The rows of a group lie close to one hidden flat surface of 13 dimensions, which passes through zero. Surfaces can cross.
Some rows, each with its group after it:
[ 15  -1   8  12   8  10   9 -13  -1   8  22 -38  -1   8  19  18 -11   6]
(4)
[  1   8   7  -6 -10   7   6   5  -3   1   9  12  -8 -10  -6  -3   8  16]
(4)
[ 10   2 -10  -8  -9   9  12 -24  18   3  -4   7 -24  16   3  -5  27 -16]
(0)
[  2  -2 -11   0  -5  -1  -8  -5   6  10  -2   3  -6  -6  -2  -4   0 -10]
(2)
[  5  23 -10 -12   8 -10  29  -4  -8 -20  -9  19 -11   5  14   1 -14   4]
(4)
[-21  -7   2   7  -6  21 -12   5  16   6   0  14 -28 -16  12  -6  16   4]
(2)
[ -7 -19  -1  -3  -3  -3 -10   5  -6  -5 -14   3  11   4   2   2  13  16]
(2)
[ -3 -16  13 -20  -6   0  -1   7   1   3  -5   8 -22  -3  -4   2  -1  -7]
(0)
[  3  -8   0  -2  -2  -6  -5 -13  -2  -1  13  -1   2 -13  -9  -6  -6   2]
(0)
[  5  -1  -5 -10   2   6  -6   9  -6   6 -10  12  -8  10   7   8  -5   8]
(0)
[ -7  11   3  13   8  24 -17   2  34  24  -3 -12 -20  17  -8  13  -2   6]
(3)
[  2  11  20   3 -11   7  -8  -1 -15  -6  -5  -6   1  13 -12  -6   6   7]
(0)
[-19  -2   4   5  22  -4   6   9   0   7   5   2  -9 -10  12  12 -11  12]
(4)
[-15 -11  20 -13 -10  13 -10  26   2  -3 -25  11 -16   9  23  13   5  -5]
(0)
[ 10  -9   4  10   0  11  -7   6 -15  -3 -18  -3  10   2   3  -3   9  -7]
(1)
[-24  14 -14   9  -1  -8   1  -4  13 -15  26  -2 -14   5 -14 -20 -20  -5]
(2)
[ 31   6  17  -1  14  -4   7 -20  20  14 -17  -2  -5  -4  30  -6 -24   8]
(4)
[  6   2  -1   1   5   2 -10   5  -9  -1   2  -2   5  13   0   4 -23   5]
(0)
[ -9  -3  -9  -4   9  -1   2   1  -2  -4  -9 -27 -32   5 -19  -9  -5  -1]
(1)
[  3   0   6   3  31   5  12   8  -6  -4 -11 -28 -10  25  14 -11 -25 -35]
(4)
[ 12  -4  -5  -4 -11  -5   5 -26   2  -4  16 -17   8  -2   8  12   8   3]
(3)
[  5  28  14   8  -9  10   7  11 -10 -14  16   6  29   7  14   1  -1  28]
(0)
[-11 -11  -5  -3  -8   4   1  -9  10  -8   3   5  -5  -5  17  16  15  -1]
(0)
[-11  -3   7  -9 -10   8   1 -20  17 -16  16  -7 -27  -1  15   3  -4  -5]
(1)
[-23  -6 -13  13   5   1 -16   1 -19   2 -20   5 -20   9  10  -5  11   6]
(1)
[  6  -4 -18  13   9   2   5  -2 -12 -13 -12 -13  17   3   1   1  10 -27]
(2)
[-16  -7  -8 -15  22  -1   2  10   7  24  -1 -12  -8 -18  -2  -7  15 -11]
(1)
[  5 -10  21   2  -4  -9   3 -10   2  -5  -2   1   4  17  -8 -15   6 -26]
(2)
[ 10  -1   7   5 -13   6  -1   4  15  11 -16   4  21   1  12   2  23  -7]
(2)
[  4   5  13   8  -6  21 -10  -3   0  22  -9  -6 -31  -4  -1  -2  12 -14]
(3)
[ -7   5  -4   7  -6   2   6  35  25  14 -14  -4   8   0   3 -20   4  14]
(2)
[ 18  11   8   1  -2  -7   0 -12 -15   6   1   8  13  14  -6  15  -2   5]
(0)
[  9 -12 -16  -2 -16 -12  -3 -30   7 -22  13  13  12   5  -3   8  -3  -8]
(4)
[  6  -7   3  -3  -8   4   9 -18   4 -21  14  -9 -14 -10 -12  14   3  -6]
(1)
[-11   6   9  10 -15 -13  -6  18   4   7  -7   6   6  31  -1 -32  -6 -21]
(1)
[ 14  -1  -4 -15   2   9  -1  -3   0  -5   3  12   6 -20  13  14  -2  18]
(1)
[ -3   2 -20  -3   8   1   5   1  -2 -17   1  -3   0  -2  -8   2  -3  12]
(4)
[ 25   0  27  -8  25  12   9   7 -16   9 -10  -1  -8   8  12  -9 -19 -16]
(2)
[ -9   6  -3  13   8  -8   6   3 -12   7  -8 -19 -10 -11   2  -8  -4  -4]
(3)
[  0 -11 -35  16  10   8 -17   4 -10  10 -15   1  16 -23  -3  26  16  -4]
(2)
[ -3   6  17  -5  14  -5   5  11   0  16 -15   1   2   2  20   3  -3  11]
(4)
[ 12   0   3  -3   5 -15  15  -3   2  -5  13  -3  15   8 -19  -7 -14 -14]
(3)
[-17  16   9   9   1  14  13  25  -3  -9  -4 -12 -13   2 -16  15  12  15]
(0)
[-11 -24  -8  21  10  -3  -3 -13  10  -8  15  -5   5 -21 -11  17   7 -10]
(4)
[  2  17   4   5 -10   2   2  -5   3  15  19 -15  -9  -9  -4  -3  -3  12]
(3)
[ 10   4 -20  -3 -14 -10  -9 -21   2   1  -4  -8  15   2   8  10   8   1]
(2)
[-20  -5 -12   5  21   9  -6  23   0  -9   7  -9   6  -2  -4  -4 -14   8]
(4)
[  4   2   9   7  23   4   2  15  -4  24  -7 -16  10  -2 -10  -2   2  -3]
(1)
[  0 -24  -8 -28  -5   5 -20 -14   9  10  17   3   8 -17   8  -4  17  -5]
(1)
[ -4  -5 -15   4   3   2  -4 -10   6 -12   7 -13  -2   8  -3  -3  -6  -2]
(3)
[ 15  16   2   1 -11 -15   3   3 -10  24  16  24  -2 -11   1   6 -20   5]
(4)
[  9   1  -8   1  -3  11   0 -19   1  -1 -10 -17 -27  -3  -2  -4   2   0]
(4)
[ -3 -14  -1   4 -15   1 -30  24 -18   5 -19  35  13   8  -6  -2   3 -18]
(0)
[  2  13  13  10   2 -18  14 -11  11   7   5 -13  11   1 -10  26  -2  -8]
(2)
[  3 -16  -4  22  20   3  -1   4 -12   0   1 -14 -16 -15  -3  19 -30 -34]
(3)
[-22  -4   3   6  -4  11   3   1  13 -18  14  -3 -11   5  14   3  -4  20]
(2)
[  3   2  22 -16   4  -9   1  -6   6   4 -16  10  -8  21  -1 -16  -4 -12]
(3)
[ -9  14  -3  21  -6  -4  -3 -11  -1  -6   7  -6  20  -7   0   0  13  14]
(0)
[  4 -10  -7 -26  -9   8  -8   0   9  -6  19   2   0 -11   2 -14  -7  -2]
(1)
[ 17   3  24   1   4  -1   1 -10   3   4   0 -28 -12  20 -11  -8 -22  -5]
(3)
[ -8   2   0   3 -25   3  -7   8   8  -9   5  13  27   3  18   1  13   8]
(1)
[ -8  14   4 -10  -8   3  -1  -9  -3   4  23 -10 -26 -13   5  -3  -8  31]
(3)
[-11  -6   7   1   5  -2   9  -2   2 -22   3   4  -2   4  -5  12   2   7]
(3)
[-10  -6 -11  -8  15  10  -7  13   8   2 -11  11 -14   1 -35  12  10  23]
(3)
[ -4 -22 -29   3 -12 -13  -6  27   6   9  -2  15  -3 -14 -27 -31  -6 -19]
(2)
[  4   4  -3  -6   0 -21  13  10   9   5 -25  -2  12  -2  -3   4   1 -17]
(1)
[  8   8  -3 -16  -7 -13  -4  -8  -1   2   7   0 -10  20  -7 -13 -21  23]
(1)
[ -6   2   5   2  -5  -9   5   2 -14   4  16 -13   4  23  -6  15   1 -17]
(4)
[ 12   8 -20   3  11   5  12  -6   0   1   8  11  -9   8   1 -14  -8 -16]
(0)
[ 24 -13   9 -17  16   8  -1  -3  16  11 -18  11   1  14  -2  16  -1 -18]
(3)

New rows. What belongs after each?
[ -4 -18  -9  -4   4   1 -13   3 -10   9  -8  -6   4   6   3 -20  18 -23]
(1)
[ 2 -5  7  9  9  3 -4 -8  1  2  5 -1  7 -2  6 20  0 -5]
(2)
[ 16  20   8 -21 -19  14   7  -9   8  12 -10  -1 -18  -2  29  -9  16   8]
(2)
[ -8   1  -2  24  -8  -5   3   9  -9   0  -7  11  17   0 -10   6  21  -7]
(1)
[-10  18   9  -1   3   0  12  28  11  17   4  13 -11  -2 -21  13  -3  16]
(0)
[  7   5   9   2  -4 -14   7 -17  -2  21  -9  24 -10  -4  -6  -3  18 -26]
(0)
[-11  14  21   8   5   7  10  21  -2 -14  10 -11  11   1  13  10 -17  11]
(0)
[  6   4   1 -16   5  13   9  -2   9 -10  24 -12  -4 -11   2   0 -10  13]
(1)
[ 29   7   1  -6   2  -2   0 -11 -21   0   6  -2   6  17 -22  -4 -14  -2]
(0)
[ 16 -19  -9 -21 -18  -6   0  11  -5   9  -9  12  -2 -13   7  -2   1   9]
(2)
[ 0  2  5  1  4 -2 -4 -6 -3  2 -7 -3 13  4  8 19  7 11]
(2)
[  7 -18   1   0   2  -1   8   2  -8  -6  -9  -1  -2  -1   5  -3   3 -23]
(2)
[ -6 -19   7 -13  10   1   0  -2  -8 -23   9  18   0   5  14 -11  -4 -17]
(4)
[  4 -12  -3  -7  -5  19 -20  15 -21  -6  -1  -4  -3  13  -4 -32  -2  -3]
(1)
[-29  16   9   7   1 -22  -5  -2  -6 -12  -2  15  18  19  14   3  -8   7]
(2)
[  0   8 -16 -32  -3  -2  20  -8  10 -15   4  21  14  15  -3 -27  31   7]
(3)
[-12   8   1  11  -1   3  -7   9   4   3  17  -3   6   0 -14   6   0  26]
(1)
[  3   1   0   0  14   4  -5   4  -6  14  14   9 -23 -14   8 -11 -31   8]
(4)
[-7 14 17  3 -4  9 -4 18 -9 -9  0 -8 13  0  5 -8 -3 20]
(0)
[ 14   3  -4   9 -11  -5 -16   3  15  18 -12 -15  24  12 -11  -3  -4  -7]
(4)
[ -3  -9  17   7  -5  -4  -4   9  -8  -5 -21   6   5  11 -18  -5   9  -6]
(3)
[ 14 -18  -2   3  20  26 -20   8  -8  12   8  10  -6 -14 -12   0 -10  -2]
(2)
[-11  -9  -6   6  -5   5  -8   2   9 -11  15  20   2  -4 -19  11  -1   2]
(3)
[ -2  -5   6  -5  14   0   4  -7 -12  25  -9 -18   4  16   9  -8  35  -1]
(1)
[ -6  19  -5   6   3  -8  13  -1 -20   3 -13   5   6 -13 -11  11  21 -16]
(2)
[ 14  -4 -31  19 -10   0   3 -17  -2 -12 -22  -3   3  -5   4   5  12 -27]
(4)
[  0  -5  34  -2  -1  20   7   4  12  -3   9  10 -13   4  30  -2  -4  11]
(2)
[ 12   6 -23  -7  17   0   8  -9   2   1  19  -6   5 -12  13 -22 -14  16]
(0)
[ 22  17  12  -5  -8   0  18 -12   3  -3  19   0  11   2  -5 -21   6   4]
(0)
[ 3 12  8  5 -4  6 -1  0  2 -4  6 -9  9 14  3  0 -7 11]
(0)
[-20   0  11   7  19  -8  -1  14 -16 -11 -11   3   4  15  -7 -14  -3   2]
(2)
[-13  -3   2   4   7   4   1 -18   0   1  -3 -29 -18   8   1  12  24   8]
(1)
[ 16   7  18  -6  -2 -18  -3   0   6  33 -21  16   7  16   2   8  -1  -3]
(0)
[-17  -7  10   0  16   0  -8  13 -15   1 -10  13 -10  -1   6   1  -6  16]
(2)
[ 11  -2  26   3  21  20  11 -14 -17  -4  -6  -9  -9  -2  -8  14  21 -15]
(2)
[-12  12  17   4   7   5 -14   7  29  19 -10  -5 -16  16 -14  11  -5  24]
(3)
[ -7   9 -20  -8   4  23   5   6   0 -16  16   6 -16   3  -1 -19   4  11]
(3)
[ 18   3  22 -18  -4  -5   8 -29 -24   4  -1  11 -11  -1  14  -1  14   5]
(0)
[-15  -8  -8  -8  -1 -15  -4 -21   7 -13   2  10  -2   6  20   1  -1   0]
(3)
[  0   7  11  22 -12   1  13  -6  -9  -6   3 -25   7  -9  21  18  10  -4]
(3)
[  0  -4  10  -5  -1 -12  -7  -7 -11  -3  11  -1 -12  -9  -2   0 -26  14]
(3)
[ -2  10  11  12  13  -1  13  14  -3  -2   5   7   8  -8  19 -17 -17 -20]
(0)
[  0 -10 -20   0   1 -12   3  10 -13 -19  -1  19  24  -2  -4 -19  -2 -22]
(3)
[ 17  12   3 -10  25 -17  32 -14  -2  12   9  -5  -1  18  13  -9 -10 -17]
(1)
[ 13 -12   5   5   5   4  -6  -5  -5  -1  -2 -14 -11   5 -20   4 -12 -12]
(3)
[  1   9  -3  -1  -1  -1  17  23 -15  -5 -15   6   0   0  -2 -11   4  -1]
(1)
[  1  -1  -5   6   8  -6   1   8   8   9  -2  -5   2   2 -13   9  -8  -6]
(0)
[  7  -5  13  -3  -6  -9 -15   2   1   1 -14  -2  17  18 -18  -1  -1  14]
(3)
[ 11   7 -17   4  12  -5   7   8  -9  14  -6  13  10  -1  -2  -9  -3  -4]
(0)
[ -9  -3 -24   8  -1  -2  13   2   8 -22  21 -11  -9  -3  -3  -4 -16 -12]
(2)
[ -3   0  10  14  -5  -8   4  -1  -8  -5   4  -3  16  -4 -19  15  11  -9]
(0)
[ -6 -13   4  -9  13  -8  -3   7 -11   9  -4  12  -4  -9  -3  -3  -4   2]
(4)
[ 6  0 -5 -1  7  2  3  0 -8  4 10  0 10  0 -6  1  4 10]
(1)
[-11  -1   0  16  17  20  -2   2  -1   0  -1   8 -23  -9  10  -4  -4 -29]
(2)
[ -8  17   9   2  -6  10  -1   9  16   9 -10  11   3  13   8 -11  15   5]
(3)
[ 15  -1  -3  13  -8   3  -2   4 -23   2   7 -23   4 -16   1   6 -11   4]
(3)
[  9  -3 -15  -5   7 -13 -10 -19   3  17 -14  -9  10  -6  13 -16   5   9]
(0)
[ 22  16   3  -9  -2   8   4   8  -8  10  21 -12   0  -2   0 -14 -23  17]
(3)
[  2  -1  17   6 -11   6 -18   5  15   6 -14   9  16  18  13   8   0   5]
(3)
[ 11  -4 -13  -1   4   5  -5   5  -5  -3 -13   1   7  -3   2  -9  -4  -2]
(4)
